Each new row is followed by its nearest point in the smallest flat space through zero that holds the last named rows.

J_328 (4 x 18):
[[-10  -7  24  27 -25  -7 -45  -9 -25 -12  16  -7   0   8 -56 -24 -20 -17]
 [  2   2  24  23 -14 -25 -12 -12   3 -16  13  -2  21  16 -32 -37 -16   0]
 [-19  23   8   2 -32  -8 -42 -17  10 -23  19   7   6  -5  -8 -40 -17   1]
 [-12  -1  10  31 -19 -39  -9 -21 -29  -2  16 -12 -11   6 -29 -18 -15 -12]]
New rows:
[ 18   3 -28  11 -22  21   9  19   4   9 -10  -4  -7  -5  17  -2   6  -3] : [  0   1  -8 -10   4  10   3   4   2   4  -4   2  -5  -6  12  10   5   1]
[-21 -34 -34  -9 -38  -5 -14   2  -9 -19 -12   5 -18   0 -13  14  -1 -20] : [-13  -1  -6   1 -10   7 -20  -2 -20   4   4  -3 -21 -10  -6   9  -2 -11]
[ 17  26  21  -3  -1  -9  -2   9  13  -1   3 -11 -21  -8  -2 -28   7   8] : [ -1   7   3   0  -5  -7  -2  -5   9  -7   4   3   7   1   3 -13  -3   4]
[ -5 -37  33   4  14  -6 -15   5  20 -12  12  -6   3 -11   9   7   9  -9] : [ 5 -5  6  1  3  7 -3  5  3 -2 -2  1  7  4 -9 -1  0  0]

J_855, 4 rows:
[[ 13 -14   3   2 -18  17 -19 -22 -14   2  11  28 -20   1   5   2  36   2]
 [-16  25 -29 -14 -16 -12   5  24  -5  10   0  -2 -11  -5  27  -4   8 -18]
 [-17   3 -15 -24  -3 -16  34 -11  -6   4  24   8  -5  -5  -2  26   7  -1]
 [-13 -33  25 -14  -1  -5 -34  29  -4  13  -6  25   6  -3  -8 -17  31  13]]
New rows:
[ -2 -14  -2 -20  -2  -5  -1  -3   5   2  -5 -33 -23  15  -2  -6 -13  39] : [-2 -3  5  0  6 -3  3  2  3 -1 -1 -4  6  0 -6  1 -7  3]
[ 10   7  39 -22  14 -11   7   6  -1  -7 -21  -2   5  39  -2   2 -11  -6] : [ -2  -6  11   2  11  -3   0   6   6  -2  -6  -7  12   1 -10  -3 -12   6]
[ 30   0  18   3  22  -1   4  11  -9   4  24  21   3 -15  27  11   4   1] : [ 2 -5  2 -1 -2  2 -2 -6 -3  0  4  7 -3  0 -2  3  7  2]
[-11 -13   2  12  -3   3   2  -4  21   0 -11   5 -12   3  -9 -14 -17  -2] : [ 4 -2  6  6  5  2 -4  1  3 -2 -5 -5  5  1 -4 -4 -7  2]
[ -3 -14 -10  23   3   7 -16  20  39  -2  -2  -2  -7 -37  15   3  19 -12] : [  0   2  -1   3  -5   2 -15  13  -1   3  -8   1  -2   0   8 -12   6  -4]

J_570:
[[ 35 -29  12  28   7  -1  -2  26   5  16  14  -5   9  -2  12   4  -5 -27]
 [ -3 -11  14  15  -5  -8   9   8  -7   3  -2 -10   6 -10 -18  -5  11  16]
 [  6  -6   9   5  -3 -19   1   2 -41  21  -5   6  26  15  -5   5  33  24]
 [-13 -13  -9   8 -10 -21  -9 -14  -7   0  13  10   1  -2  10 -17  -3   9]]
New rows:
[ -4  17  11  23 -17   2  -8   7 -11  -5  11  11   7  34   9   6 -24  34] : [ -4  -1  -3  -1  -3  -8  -3  -6 -11   3   1   6   5   5   3  -2   6   7]
[ -7 -23   5  -7 -11 -32   1 -10 -11   2 -27  30  24  13   5  -4 -16   1] : [ -4  -7  -6   2  -5 -17  -8 -10 -17   7   7  11   8   7  10  -7   7   9]
[-43 -13  13   2  -4  -7   4  -2  -7  19  -7  20 -10 -24   7   6   9  -3] : [-12  -4  -1   4  -7 -10   0  -7  -4  -2   3   1   0  -5  -4  -9   2  12]
[-12 -11  -2 -20   3 -15  38   2   5  15 -23 -31 -17 -27  20  -9 -34 -11] : [ -6  -1   1   4  -1   6   3   1  18 -10   2  -7 -11 -12  -5  -5 -13  -5]

J_407, 4 rows:
[[ 15  12  23  -1  30  15 -27 -11  -6   9   4  36 -11  13  17 -44  10   4]
 [  0  19  -7  -1  27   0 -22  18  -5   9   2   7   0  -1  -5  -6   5  24]
 [ 15 -10   0  11   8  11   0 -25  -7  12 -12   2  20  24  -2   4  13  18]
 [ 15 -24  20  32 -22   7  -7  -4   7  -6 -21 -22  10  -3  16   9 -15   6]]
New rows:
[ 13 -38   9  15   3   8  -8  -4  28  -6   0   5   1 -22  -3  -8  -7  -7] : [  7 -10  16  13 -11   4  -5  -2   5  -6  -7  -4  -2  -4  13  -5  -9  -5]
[  3   3   8   5 -25  -4  15 -16   1 -14 -30   4 -33   0 -30  -6  21   6] : [  0  -7   1  -2  -8   1  10 -10   1  -2   0   0   1   3   0   2   1  -9]
[ -5 -13   3  -5  11 -28 -16 -12 -13  25 -40  -1  -6 -10   6   9   6   1] : [ 4 -2  0  6  3  2 -5 -1 -1  3 -5 -3  6  3  0  3  1  9]
[-11 -33  17   4  -2 -11 -20 -26  -2 -24  -1  16   8 -11  -9   3 -13 -21] : [  4 -11  13   4 -14   3   6 -10   4  -6  -2   0  -4   0  10  -6  -5 -15]
[ 21   2  24  -8  -9  -1  36 -36  12  33   8  10  -2 -13  11  -9   7 -37] : [  3 -13  12 -10 -14   5  21 -31   1  -5   5  15  -6  11   8 -14   5 -31]

J_928:
[[ -9   8 -21 -18  -7 -14  -9  18  -2   9  -6  31 -12  -8 -26  -9 -10 -20]
 [ -8  19 -15 -31  11   3  -6  10  -4  43 -13 -17 -21  22 -13   3  -1 -44]
 [ -3  11 -16 -46  35  19 -11  -1   7  -8   2  -8  12  -5  12 -13 -17  -6]
 [  3  17 -43 -25  -9  18 -16   4  -7  18 -20 -21  -4  33 -38 -20  15  -1]]
New rows:
[ 17  12  31  -2  -5  10  23  -6   8 -13 -10  -4  12 -13  16   9 -23 -30] : [ -3  -3  19   0  14  -3   6  -3   4   1   8  -2   0  -9  22  11  -8 -10]
[-32 -28  -3  13  12  48   8  -3 -25  -8 -18  24   9 -17  -9 -19  -6   0] : [  1  -2  -6  -4   0   1  -3   1   2 -14   2  10   7  -8  -2  -8  -4  10]
[-22 -23 -28 -15  13   5  11  38  -6  10   0  20 -17   7 -16  13  -2 -10] : [ -7   7 -13 -15  -2  -8  -5  12  -1  11  -5  16 -10  -3 -15  -4  -7 -19]

J_483 (4 x 18):
[[  5 -12  23  23   6  25   6   6  11  29 -20 -14 -14 -18   1 -14 -10  -4]
 [-26   0  34  13  -8 -20  13 -15 -15 -16 -35 -17  16   9 -10   3  -3   9]
 [  3  24   0   4 -35   1 -20  -8  -8   2 -13  12  19 -25  -4   3   2 -54]
 [  9 -15   5  -8   6 -13   6  -1 -13   7 -23  19  36 -19   9 -21 -17   9]]
New rows:
[ -6   2  24  10 -15   3  26   5 -13 -19   5  24  15   0 -13   6   0   7] : [ -8   1   8   0  -4 -12   3  -6  -8  -9 -11  -1  11   3  -3   1  -1   3]
[-19  16  22 -14  -5  22  21 -15  10  -1  18 -16  -4  13  14  25  -9 -19] : [ -9   9   5   8  -7   4  -2  -3   4  -5   3 -13 -15   9  -7  11   8  -8]
[  3  11 -10  17   5  20   9  10   8  18  18  15   5  25  14 -21   8   2] : [  9  -4  -9  -2   8  10  -1   7   8   9  12   2 -10  -2   4  -3   0   3]
[ 20 -17  -8   3  10 -23 -27  24  -2  -4  21 -15 -20  14   5  16  25 -18] : [  2   7 -15  -5   0   6  -6   4   7  -4  23  -1 -17  10  -1  10   9  -3]

J_218 (4 x 18):
[[  3  20  -8   9 -17   7  18 -15 -15 -14   3 -13 -16   8  11  16  28  15]
 [-20  -9   4  24  17  45  18  -5  -6  -1  22  -3   6  14 -12 -12  20   4]
 [  5  25  -2   5  26  -1  26  26  -5  30  10 -12  -7  -2   2  19 -10  15]
 [  3   6  -5  12 -39   2 -21   7   0   8  11  12  14 -17  16  11  10  13]]
New rows:
[  5  -3  11 -18  27   7  -2 -11   6  -3 -19 -23   7  -9  -3 -12 -17   4] : [  0  -7   4 -10  21  -7   5  -1   4  -2  -9  -3  -4   6  -9  -8 -12 -10]
[  1  18  13 -14 -39   6  16 -31  12 -21 -17  -9  13  -7  29 -16  11  27] : [  4   6  -6   1 -31  -3  -5 -19  -7 -21  -5  -1  -7   1  11   7  21   5]
[ -1  -2   5 -21   8   2  13 -22  -3 -25  18  -9   9   1  -9 -17  15  12] : [ -5  -6   1   1   4   9   8 -16  -4 -16  -3  -5  -6  11  -5  -7  11  -4]

J_557 (4 x 18):
[[-26   9 -13  12  14 -18  -5  13  24 -48 -36 -35  -3  -5   6   1  -1   9]
 [ -5  13  23  -1  18  10 -15  12  -4   7 -35  -6  10 -23   5  14 -16  30]
 [ -9 -10   9  20  -6 -10  14   3  13 -28 -19  -8  -1  -8   0  17  -9  -6]
 [  2  10 -23  -2  50   7  17   7  -2 -21   7  25  22  -7   6 -23 -10   3]]
New rows:
[ 39   3 -30  -4   2  19 -39  -3  -2   6  -5  31   0   0   3   7   1   6] : [  7   7  -2 -12   9   9  -7   0 -10  18   9   9   5   1   1  -9   1   7]
[ 15 -11   5  -4  -5   2  19 -11  -3  18  -4 -17  16 -25  -6 -12   4  -1] : [ 4 -2  7  0 -3  4  2 -1 -4  8  2  6  2 -3 -1  4 -3  0]
[  9  39  -1  -3   9  -9   3  -5   1  -5  11 -23  -4  13  -2  -3 -15  -1] : [ -4   6 -10  -5   6  -2  -7   2   2  -3  -1  -7  -1   4   2  -8   5   3]
[ 11 -12  22  -1  17   0  15  -3   2  31  25   4  20  -2  -5  -7  -8  21] : [ 12   0   9  -5   7  13   4  -2 -13  20   9  21   9  -6  -1   0  -7   3]
[ -7 -21 -18   4  20  14   2   7  30   4   8 -11  -5  25   7  30   0  12] : [-4  0 -5  2  1 -4  1  1  5 -9 -2 -5 -2  2  1 -1  2 -2]

J_339:
[[ 15  -9 -18   8  -1  42   0  19   5  15   9  15  15  -1  -3  46  10 -19]
 [-24 -20  -9 -24  11  -7  -9   4 -17   3  -2  20  10   3  13  19   8 -28]
 [ -1 -32  -2   4  33   0 -19  11 -15 -44  -6   5  -8   1  23  28   7  12]
 [  3 -29   4   3  20  13   1  13  -2 -12  17   4   6 -19  18 -17   8   8]]
New rows:
[ 16  27   1   9  -2   9  16   0 -27  -1  -4 -10  21 -19   3   6  21   7] : [ 9  3 -1  7 -3 10  3  3  6  3  3 -2  1 -2 -4  2  0  3]
[-11  -4  -3   2   8 -20   6 -35  -5  17 -19   4 -13   2  -3 -17 -10   0] : [-13   9   5 -10  -5 -23   0 -11  -4   2  -7  -3  -4   5  -2 -16  -5  -1]
[  9  12 -11  -6  -3  11  11  -1 -10 -21  30  -1  25   0 -12  15   6  13] : [ 9 -2 -3  7  1 13  1  6  4  0  3  0  2 -2 -1  9  2  2]

J_970 (4 x 18):
[[ 21 -17   6  -3  -3  16  -6  -8  -9   8  -6  -6  -4   2 -24  21 -11  -5]
 [ 31   5 -25  18  12  18  22  22 -18 -23   1   8 -13 -12  -3  -6   0  10]
 [ 14  -1 -15  23 -11  -8 -15 -21 -15 -52   7 -21   0   8  32 -28 -12  -3]
 [ 10   8  13   1  -2  14  15  -2 -11   2 -27  -1 -11  -5 -15   3 -26  -8]]
New rows:
[-21 -17  18  21  -7  27   8 -14 -17  22  15   1  18  -4  -4  -4  22  -2] : [-3 -6  3 -6  0 -1 -6 -1  5 10  5  1  3  2 -5  8  6  0]
[ -4  18  12   4  20   9 -14  23  -6  15  22   2   1   9 -18   6  14  -9] : [-2 -3 -2 -6  6  2  3 10  5 14  7  8  2 -3 -8 10 12  5]
[ 17   8  -3  22   4 -19 -24 -13 -15 -12 -10 -23 -21 -22 -23  -5  18   0] : [ 15  -7  -5   7  -3   5  -5  -6  -9 -14   1  -7  -2   2   0  -1  -6  -1]

J_272 (4 x 18):
[[-16   5 -27 -10   7  20  -6 -17  20  14  -2 -35 -33   6 -13 -15  -2  -4]
 [ -9   4   5  -5  11 -16   5   5   6 -17 -23 -21   5  -2 -19 -20 -13 -15]
 [ 18 -10 -13 -26 -27   0 -29  -1 -14   6 -19 -12  -4   5  11 -21   5   7]
 [-23  18  20  -6   2  19   0 -14 -30  -3  12  -4  16  -5 -12   0   0  26]]
New rows:
[ -4  -1 -12   3   9  16  -7  -8  -6  -9  -6   1 -23   8 -11   7  16  17] : [-6  3 -7 -3  0 13 -3 -9  0  8  7 -6 -9  2 -1  0  3  6]
[-17   5   0  -4  24  12   8 -11  13  17   4  -4  21  -1  28   6  -1 -11] : [-7  4  0  7  8  6  7 -4  6  3 10  2 -4  0 -3  7  0  0]
[  8   4  -9 -41  16  13   3   5  -9 -13  -6  16   5  11  12  -7 -18 -21] : [ 4 -3  0 -5 -4 -6 -4  3 -2 -3 -9 -3  3  0  0 -7 -1 -2]
[-20   1  10  29  -2   6 -12  21  -9  -2  -1  -5   0  14   5 -11 -13 -15] : [-3  2  4  2  5 -4  4  2  1 -5 -3 -2  3 -1 -5 -1 -3 -3]
[ 26  17  -1  15   3   4   6  22   7 -13   5  24 -13  21 -20 -10   2  12] : [ 4 -3  1  7  2 -5  5  5  5 -1  3  8  1  0  3  6  0 -5]

J_211:
[[-10 -12   3  -9   0 -14  -4   9  10 -25 -31 -10   1  15   8 -13 -13 -16]
 [-12   9  11  21 -17  -1  15  10   1   0  -3 -11   3   0 -13  23  17 -13]
 [  4 -16   1  12   2  41   5   2  19 -12 -22 -16 -21 -18  16 -17  13  -8]
 [  4   7 -10 -18 -10   9   9 -16 -38   4   5  12   3  13   0  47   1 -31]]
New rows:
[ 16  11 -11  -2  -1  -7  33   9   7  -5 -12  -7  11 -25  14   0   0   2] : [-1 -1  2  5 -1  5  2  2  4 -2 -3 -4 -3 -3  0 -1  4 -1]
[  0  17   0  18   3 -26 -17  -3  30 -15   1   6   1   1   2 -11  14  -4] : [ -7   1   7   9   0 -16  -2  10  14  -3  -3  -6   4   1  -6 -13  -1   9]
[ 13 -21  -1  -8 -20  -8 -16 -11 -22   7 -13   1   3   0   8 -31  -4  12] : [  5  -6  -5 -12  10  -2  -9  -4   1  -3  -2   5  -1   2   8 -15 -11   6]
[-32   5   5  10   0   4  -3   1   3  17 -18   7   4 -18  10   3   3  -2] : [-3  1  4  9 -4  3  4  4  5 -1 -3 -5 -1 -3 -2  1  6 -1]
[ 15  17  -6  -2   1   7  -3  -1   6   6 -28  -3 -26   5   1   1 -12  -6] : [  2  -6  -2  -4   1   9   0  -2   0  -7 -10  -2  -5   0   7  -3  -1  -8]
[ -8   2   4   6  23  -9 -12   4   1   0  -2   2  30  26   7  19  23 -11] : [ -6   4   3  -1  -6 -14   2   3  -6  -2  -2   0   7   9  -6  11  -2  -8]

J_43, 4 rows:
[[ 17 -37  23  -6  -7 -14   6  -8  -7  -1  -9  -8 -15  23  15 -23   3  -4]
 [ -2  -1  52 -12  -5   4 -20  -1  33  24   4  16  -6  -2 -23   0   3   9]
 [-13 -19  15   3 -11   2  -7 -11   8  22   1  31  -8  23   8  13  -5   0]
 [ -1 -13  23  10  28  -1   1  27 -17 -27   2   2 -14 -12  -9 -11  10  13]]
New rows:
[ 21  -7 -25   4   0  -6  -9 -16  24 -27  17  -3  19  15   4   5 -24  -4] : [  4   5 -18  -2  -9  -2   5  -9  -1   3  -2  -8   6   4   8   1  -3  -7]
[ 11  20  -5   1  -9 -10  11  -3 -13  -4  15  18   2 -21 -13   1 -18 -22] : [ -2  13 -12   1   1   3   0   1   1  -1   2  -3   6  -7  -3   5  -1  -1]
[  6   4  12  -3   6  10   6  -6 -19 -15   8 -14  -2  11   0   9  -7 -12] : [ 3 -4 -3  1  3 -2  4  2 -7 -7 -1 -5 -2  0  3 -5  1  0]

J_303, 4 rows:
[[  1  22  18  -2   9   4 -43  31  22  21  15 -26   0 -13  -2 -10  17 -56]
 [ 15  22 -16  13 -30 -16   1 -10  20   7  25 -56 -30   6   1 -11 -12 -16]
 [ 46  -6 -17  31 -29   3 -35  11  56  36 -30 -14  10 -25   2   6 -55 -14]
 [ -2  16  23  28 -10  -2 -56  -9  15  18 -10  -8  -3  -9  -3 -16  20 -28]]
New rows:
[ -8  13  -6 -18   9 -25  -8   2   8  11 -24  17 -25 -15  -8 -20 -14 -13] : [ 2  1  3  3  0  1 -9  3  5  5 -3  0  2 -4  0 -1 -1 -6]
[-23 -15   5   8 -25 -22   0  -9 -25  -5  20 -22  11 -14  -6  15   7  22] : [ -6   3  -1   4  -7  -6   9 -17 -10  -8   5  -4 -10   9   0  -4   7  11]
[ 17 -20 -19  -1   4   3   9   1   2  11  25  20 -12 -10  14  18  -9 -19] : [  8  -4  -8  -9   3   3  10  13   6   2   2  -2   4  -3   1   6 -13  -1]
[-19 -12  -4  24 -20  16  21  -1  24  26  17 -25  -6 -19  15  10   5 -13] : [  9   7  -7   4 -10  -4  -2   2  12   6   7 -20  -8  -1   1  -2  -9  -9]
[-20   0 -21 -22  15 -22  -3 -13   9  -8 -20  -3  24  -3   7 -10 -10  22] : [ 1 -7 -3 -1  1  1  9 -3 -4 -4 -6 11  4  1  0  4 -5 12]

J_310 (4 x 18):
[[-15   9   9  -8 -16  24 -19  23  -5   6 -10 -21  11  -7 -22  28   4 -26]
 [-27   0  26 -34  30  27   6  -7  13  -2  31  -5  15   5 -26  25  18  14]
 [-10  18  25 -25   4 -10   2  14 -13  56 -28  -5  12  18 -10  -6  -4  28]
 [ 27  11   3   8  -4 -13  26 -28 -13   4  -6  -4 -21  15   7   5  11 -25]]
New rows:
[ 19 -25  -4  -9  -5  16 -21  23   3  11   4  -5 -11   9  13 -12  13  22] : [-5 -4 -3  0  0 -2 -8  9  3  3 -3  4  5 -4  2 -9 -7 13]
[-24 -14  22  -2  16  26 -14  26  -1  18 -20  -3 -17  10  25  12   9  25] : [-15   2   9 -13   4   4  -9  14   1  16  -5  -2  12   0  -8  -1  -4  17]
[  0  14  20  14  -8   7  24  -8  -3  16  22   9  -8  -3 -23   2  -1 -25] : [  6   7   8  -4   1   4  11 -12  -5   2   2  -7  -6   7  -6  13  10 -16]
[ 24  12  13  24  20 -27  23  -1 -23  -4  10 -10  24 -22   1  -5   9   3] : [ 10   1   0   3   3  -9  11 -12  -3   1   0   3  -7   6   6  -5   2   0]

J_56, 4 rows:
[[ -7  25 -23  26  -7 -47  44  13   2 -31  -7 -12  45  26   5 -32  15 -18]
 [ 26  -7  16  -7  10   9  20   6 -10  25  11  25 -19  29  -8  17  29 -10]
 [  6 -10 -19 -23  12 -26  28 -13  12   5   0 -19   9 -13   6  12   8 -14]
 [ -6  -6  -3 -27  10 -19  17   9  -1  -4 -19  14 -19  20  10  24  22  -6]]
New rows:
[  7  10   1 -15  19  -4  15  13  21 -19  10 -20  12 -18   6  26 -10  24] : [ -4  -5 -10 -12   4 -10   4  -8   8  -2  -3 -13   3 -15   5   5  -4  -2]
[ -2  20  -2 -26  -2  14  13  -4   7  -6   1  12 -12   3 -25  24   6 -18] : [  4  -6   2 -12   6  -1   6   1  -1   7  -2   7 -11   6   1  13   9  -3]
[ 18   4  13 -12 -17   9 -21 -20  18  16 -26   0   7 -16  23 -26   1 -22] : [  0  -3  -1   0  -1   5  -7  -6   3   3   4  -7   2 -13  -1  -1  -9   3]

J_953, 4 rows:
[[ -2  10  31 -43  13  35 -11  26   4   7 -14  15  30 -12  -7 -26 -54 -19]
 [-10 -18 -19 -29  10   6 -55  30 -14 -32 -32 -13 -20 -17  -2  -8 -22   1]
 [-11   9 -14  -7 -24   2 -25 -10  -4  -9   0 -39  26 -26 -28 -22 -47  12]
 [ 17 -15 -36 -17  19  33 -22  33 -22  14 -34  -8   8 -22   3 -17  -7 -14]]
New rows:
[ 19  -1 -11 -25   3   1   4 -10  -1 -20   0  11   2   3   3  31  11  -9] : [  1  -4   1   0   6  -2   0   4   0  -3  -3   7 -10   5   6   5  10  -2]
[  0   4  11  -5 -39   5 -11  -1  16   3  -1 -16   3  -3  -6  13 -32  15] : [-10   8   7  -4 -13  -5  -8  -9   5  -9   7 -12  10  -6 -13  -7 -24   7]
[-10  -1  16   3 -16   0   2  15   3   4 -39   6   0  10  22  32   4 -33] : [ 2 -4  8 -7 12  4  1 11  1 -1 -5 16 -9  7 10  5  8 -7]
[ -4  -2  28   3 -10  39  17  -3  -7  -7  35  37   2 -32  -4 -28  -1  35] : [ -1  10  20  -5  -2   5  12  -4   8   8   8   8  14   3  -3  -5 -13  -4]
[ -1  -5  -2  -9   8  34 -24   9  -4   3  -2   5   8  36 -12   3 -10  21] : [  0  -2   3 -11   6   8  -8  10  -2  -2  -8   3   1  -3   0  -5  -9  -4]
[39 -1 13 12 29 -9 -4  2 16 22 -1 12 12 24  9 -2 -3  0] : [ 8  2  9  0  9  9 17  4  2 14  1 16  4  7  8  1  9 -9]
